All groups share one centre, and each spreads out both ways along 8 directions, with some noise.
Known rows, each followed by its group:
[-6  2  6  1  1 -4  4  2 -1 -1 -4  0 -3]
Ziki
[ -1   0 -14   8  -2  18  -4   2  -1   5  -9  17  -8]
Ziki
[ 5 -4  6 -1  2 -2 -2 -4  2  3 -3 12 -3]
Kiguk
[ 0  0  1  9  4  0  2 -3  0  1  2  8 -5]
mazim
[ -3  -5   7   2 -17  -1  -2   1   0  18  -3 -28  -9]
lav
[-9 -1 -2 15  0  0  2  0  3  3 -6  2 -4]
lav
[ -2   3  18 -11  12  -7   1  -4 -10 -10   3   0  -4]
Ziki
[  4  -1  -4 -20 -16  -3   5   7   2  -2  -8  -3  -1]
Mibap
[ -2   8  27   3   4 -14   7   2  -6   3  -3   0  -7]
deto
[  6  -9  -2 -10   3  -3  10  10  -4  -4  -2   8   6]
lav
[-5  4  0 21 -8  6 -2 -9  4  6  5 -1 -8]
Ziki
[-1  7 11  4 -2  1 -5 -4  1  2  2 -6 -1]
Ziki
[-10 -14  -3 -16  17  10  -3   5 -10  -6  -8  -1   4]
Kiguk
[ -5   3   1   6  18  -1 -17  -2   4   0   1  -6  15]
deto
[  3 -10  12   6  14  -8  15   8  -6   2  -1  18   2]
Kiguk
[ 4 -6 -1 -6  1  4 15 10 -6 -5 -3 16  4]
mazim
[ -4  -6   7  -2 -11   2   2   3   4   6 -12   1   4]
Ziki
[  5  -1  -8 -17 -18  12 -15  -8   8   3 -11   7  -9]
Kiguk
[-1  5 -3  3  0 -2 -6 -2  2  1 -3  4 -6]
mazim
[-27   8  19  25  -7  -5  24  -3  -2  -3 -14  15 -17]
Mibap
[ -4  -2  11   0  14   6   3   0 -12  -5   1  12  -4]
lav
[  1   2  15 -20  14  -2   1   5 -11  -6  -4   9  -2]
Ziki
[-14  -1  -6   6   7   5  10  20 -10   0 -14  -2   2]
deto
[ -5   8  -7  11   4   4  -9 -11   6  -6   3  11   1]
lav
[  2 -17   2  -6 -12 -12  16 -15   5  -3   0  15 -13]
deto
[ -7  -4   8  10   0   3   0 -12   4   0   0   7  -2]
Mibap
[  0  18 -15  15 -18  29 -12   9   0  12  -6  -2   1]
Kiguk
[-10 -12   3   9  11  -3  12   3  -7   2   1  -3   1]
mazim
[  0 -22 -12  -6  -6  -3  -1   2  -3  19 -12 -13 -26]
lav
[  5  -2  14 -34  -8   2 -15   1   3   2 -23   8   5]
mazim
[ -4   5  -1   0 -15   3  -6  -1  11   6 -17   7  -4]
lav
[-2  9  1  0 -5 -3 -1  5  3 -2 -4 -4  4]
Kiguk
[ -6 -10  12  10  -4   5   8  -2   2   2  -1   8  10]
mazim
[-10 -16   7 -10  -5   5   1   3   0   4 -15   1   2]
Kiguk
[-5  0 -7  7  2  1  3  0  1  0 -4  7 -8]
lav
[ -3  -9   1 -10 -11  -8  13   8  -1   3 -10  -8  -6]
lav
[  2  17   5  -1 -16   4 -15  -4   9   3   0 -14   5]
Mibap
[ -9  -4  -4  -3  -3   1  -2   1   4   1 -14   0  -1]
Ziki
[ -7   6   9 -10  -2  -3 -12 -14  -2   0  -5  -5 -23]
mazim
[-8  1  1 18 -2  6 10 -6 -3 -1  7  2 -8]
mazim
[  2   5   6  -6 -11   5   3  -7   2  -2  -6  18 -10]
mazim
[ -8  -9   7  -5  -3   8  -4 -10  -4   4  -7   2 -13]
Mibap
[  6 -21   3 -23   2  -8   2  -3   4   0 -10  15  -1]
Kiguk
[-14  -3   6  10  -9  -4   7 -12  13  -3  -9  17  -4]
Mibap
[-8 -1 -3  5 -1  6  1  2  0  2 -7  1 -2]
deto
[  2  25  18  -3 -27  12  -3  -9   0   0  -4   4 -12]
Mibap
[ 11  18   7   3 -18   4   7  10  -1   4  -3  10  -2]
Ziki
[ 6  4 -2 17 -9 12 -5 -2  5 10  0 12  0]
deto
[  1  12   7  -8 -18   1  -4  -1   7   0 -14   9  -1]
Mibap
[ -7   6   5   9 -17   5  -6   1   9   8 -12  -6   4]
deto
[ 0 11 -7  8 -3 -8  7  4  2 -4  2  0 -2]
Kiguk
[  3  -3  -1   4 -12   4  -4 -19  11  -3  10   8  -1]
Mibap
[-11   9  -4   4  -3  15   4  16  -9   3 -14  -5  -5]
deto
[ -5   4   6   4   5   2   1  -4  -5  -1  -1   4 -11]
Kiguk
[ 1 -9  5  7 15 -4 17  5 -7 -6  6 11  8]
Mibap
[ 1  2 -1 -2 -9  7  4  1 -1 -1  0  0 -1]
mazim
[ -4   6   1   4 -10  -2   1  -3  10  -6   3  -2  14]
lav
[-1 -5 -5  0 -1  5 -3 -7  1 -1 -3  7 -6]
Ziki
[-13 -15   8  -7 -12   8  13   7  -1   4 -21   5   2]
deto
[-8  0 -1 21 11  2  7  8 -3  4 -2  1  1]
deto

New rows. What belongs after each?
[ -4 -25  -4   5  13   4  -5   2  -4  15  -6  -5  -6]
lav
[-6 -3  8 -3 -4  9 11 -1 -8 -4 -2  8 -5]
mazim
[  1  -5   2 -10   5  -3   6  -4  -5 -10   7   0  -1]
lav
[  7  -2 -18  18  11   2   0   7  -5   9   8   0  -9]
lav
[ -4  -6 -11  -1  -3  13  -6  -7   1  -1  -1   5  -5]
deto
[-14   0   2   5   5   9   2  17  -4   5 -15  -5   9]
deto
[-10   4  -1 -12  -6  -4   9  13  -1  -9 -12  -7   8]
Kiguk
[ 15 -10  15 -15 -17   8  -8  -7   5  10  -1   6   6]
Ziki
[ 11  -6  12  -7 -25   9  13  -3   8  -2   3  20  14]
mazim
[ -6  -1   5  -9   1  -3   3  -6  -2  -6  -5   3 -10]
Kiguk
[ -8   2  30  -3 -17   6  16 -13  -8  -5   1  10 -12]
Mibap
[  2  -2   3   6 -10   6   4   2   8   2  -4  14  11]
mazim
[ -9   7   6   2  -5   9  -9  -1  -4   6 -15   5 -13]
Mibap
[ -5  -7  15 -14 -10  -1   6   5  -1   5 -14  -5   0]
lav
[-6 -4 -2 11 -8 -1 -2 -8  9  4 -2  0 -2]
deto
[-11 -11   0   3  -2   2  -4  -7   3   8 -14   4  -9]
lav
[ -1   0   3   3 -13   4  -3  -6   6   3   2 -10   1]
mazim
[ -7   0   6  -3 -25  -5   4   0   8   7 -13 -14  -8]
lav
[ -2 -10  14   8   1   3   3   0   3   8  -5  10   6]
deto
[ -5   7  11   4 -18  10   8  -4  -5   3 -10  13 -19]
Kiguk
[-11   4  -1   3   3   1  -3   0   1   1  -9  -1  -2]
Ziki
[ 16  -2   1 -29 -18  -2   6  11 -16   7  -6 -13 -27]
lav
[ -7   1 -15  29  -3   2  -5  -4  10  10  -1  -5  -3]
lav
[ -8  -3  -1   9   2  -6  12  -2  -7  -4   6  -9 -14]
lav
[  1  10   1  -3   6  13  -5  10 -11   6  -9   7 -12]
Mibap
[ -7  11 -11  -4  -7  -8  13   8  -6  -7  -7  -8 -15]
deto
[  4   9  22   5   6   1   6   0 -10  -1   9   6  -5]
Ziki
[-2 -8 -9  8  7 -3  2  5  4  3 -2 -1  6]
Kiguk
[ -1   2  -1  -2  -2   8  -3   4 -12   7   3 -14 -10]
Mibap
[  2  15  -6  16 -13  -1 -10 -16   4   3  11 -12 -17]
mazim
[  2  -5  15   3  -2   3   9  -2  -5   5  -6  20 -13]
Kiguk
[-11 -15  -7  18  -1  -3  13   3   3   7  -6   0  -2]
Kiguk
[ -7  -5  17   0 -17  -6  13 -12   1  -3  12 -19   3]
Mibap
[ -2 -17   6 -11  -8  -7   7   4  -2   6  -3 -16   2]
lav
[ -1   3  -6   9 -10   5   3   2   4   1  -2   2   3]
mazim
[ -1   4   9  11  -9  -1  19   9 -10   5  -7   9 -16]
deto
[-10  10   3  -7  -5  -3   4   3   0  -8  -5  -5  -2]
Kiguk
[ -5   1   2   1  -4   4  -5  -7   0   6  -4  -4 -13]
lav
[ -2  -2  12   2  23  -7  -7  -2  -3   4  -8  20 -12]
mazim
[-2  1  7 -6 -3  3 -3 -3  2 -3 -4  7  5]
lav
[ -2  -1   0  -1   2   4  -1   6   1   2 -10   9   3]
mazim
[ -4   3  -5  -3   9   6  -1   7 -12  -1  -4  -2  -8]
mazim
[  3  22   0  -9  -5   5  -3  23  -9   7 -19   0  -7]
Mibap
[ -5  -8  -2  -1  -9  16   0   0  -1   4 -10  10  -2]
deto
[ -9   4   5 -10 -20  -7   8  -2  10  -7 -12   0   2]
lav
[  2   0   9  -3 -26  -5  14  -1   7   2  -5   2  -2]
Ziki
[ 0 -4 12  3  1  6 -2 -7  1  5  0 11 -2]
deto
[ -4   6  -9   8   0   6   8  11 -10   1  -5   0  -8]
deto
[  5  -4 -23 -16   6   5 -11  14  -1   6 -22  11  -7]
Mibap
[10  5  6 10 -1  7 -7 -2  1  9  0 17 -5]
Kiguk
[ -4  -1   2   4  -4   6  -3   1   0   3   0 -11   3]
mazim
[  3  -1   3   5   0 -21  12  -2   5  -3   2  10  -6]
Kiguk
[ -5  16   7   9  -2   4 -17   1   3   9  -2 -22   5]
Mibap
[ 14   9   8 -18  -8  10  -6   4  -8   2   4 -12   2]
Mibap
[-11   4  -7  -2   1   1  -1   2  -7  -2  -6 -10 -15]
mazim
[ -3   9   6 -20 -22   0  -1  -8   9 -10 -12   6   4]
lav
[ 0  0  5  3  3  4  1 -1 -1 -1  0 10  0]
Mibap
[  7 -12  -2   9  15  -3  17  16 -20  11   9 -12 -11]
lav
[  9  -8   0 -15  -9   7 -10 -15   7  -1   7   4   8]
Mibap
[  0   1  -5  -2  -8  -4   6   9  -4   3   2 -22  -3]
Mibap
[ -9   2   0   8 -10  15  11   7  -1  -3 -11  14   6]
mazim
[  2   2  11   6   3  -3 -13   1  11  10  -1  -7  21]
Kiguk
[ 6 -3  3 -1  0  2  0 -2  0 -1 11 -5  6]
Mibap
[-15  -7 -11   9   0  12  16  20  -8   3 -14   0  -2]
deto
[ 3  3 -1  8 -4 -9 -7  1 13  6  1 -5 13]
Kiguk
[  4  13 -12  -3 -16   5   4   4   0  -3  -6   9 -11]
Kiguk
[ 14   3  -2 -11   4   5   4  10 -15   1   0   8 -13]
lav
[-2 -3  5 12 -4 -6  6 -5  5  4  0  6 -3]
deto
[-2  6  7  6  1  4  2  5  0  2 -3  6 10]
lav
[  2  23  18   3   6  13  -5  -2  -1 -12  12  11  21]
lav
[  1   4  13   1 -14   8 -18 -10  11  13  -3  -9   4]
Ziki
[  0  18  15   5   7   9 -14 -12  -7  -2  10   0 -10]
Ziki
[ -2  -1  -2  -5  -3  10 -12  -6   0   5  -8   5 -11]
Mibap
[-17  -6   3   9 -10  -6   8  -5  15  -3  -9  -3  14]
lav
[  1  11 -14  -2  -8   8  -5   0   1  -2  -2   3  -9]
Kiguk
[-14  -4  -6   7   7  12   3  18  -6   5 -13   0   8]
deto
[ -5  -7  12   1  -2  -1   6 -10   2  -3   3   4   3]
Mibap
[ -5 -15   0  15   7  -6   6  -8   2   6   1   8  -9]
Kiguk
[-6 13 -3 16  2 19 -5  9 -5  7 -9 12 -7]
Ziki
[  6  -9  11  -5 -16  -3  14  -2   1   4  -7  16 -10]
deto
[ 10   4  -7 -11 -21   7 -13   5   3  17 -16  -3 -16]
lav
[-18  -2   8  22   6   2  12 -11  -6  -2   2   8 -18]
mazim
[  1  -5  17  20   1  13   7 -12  -5   3  17   7   3]
mazim
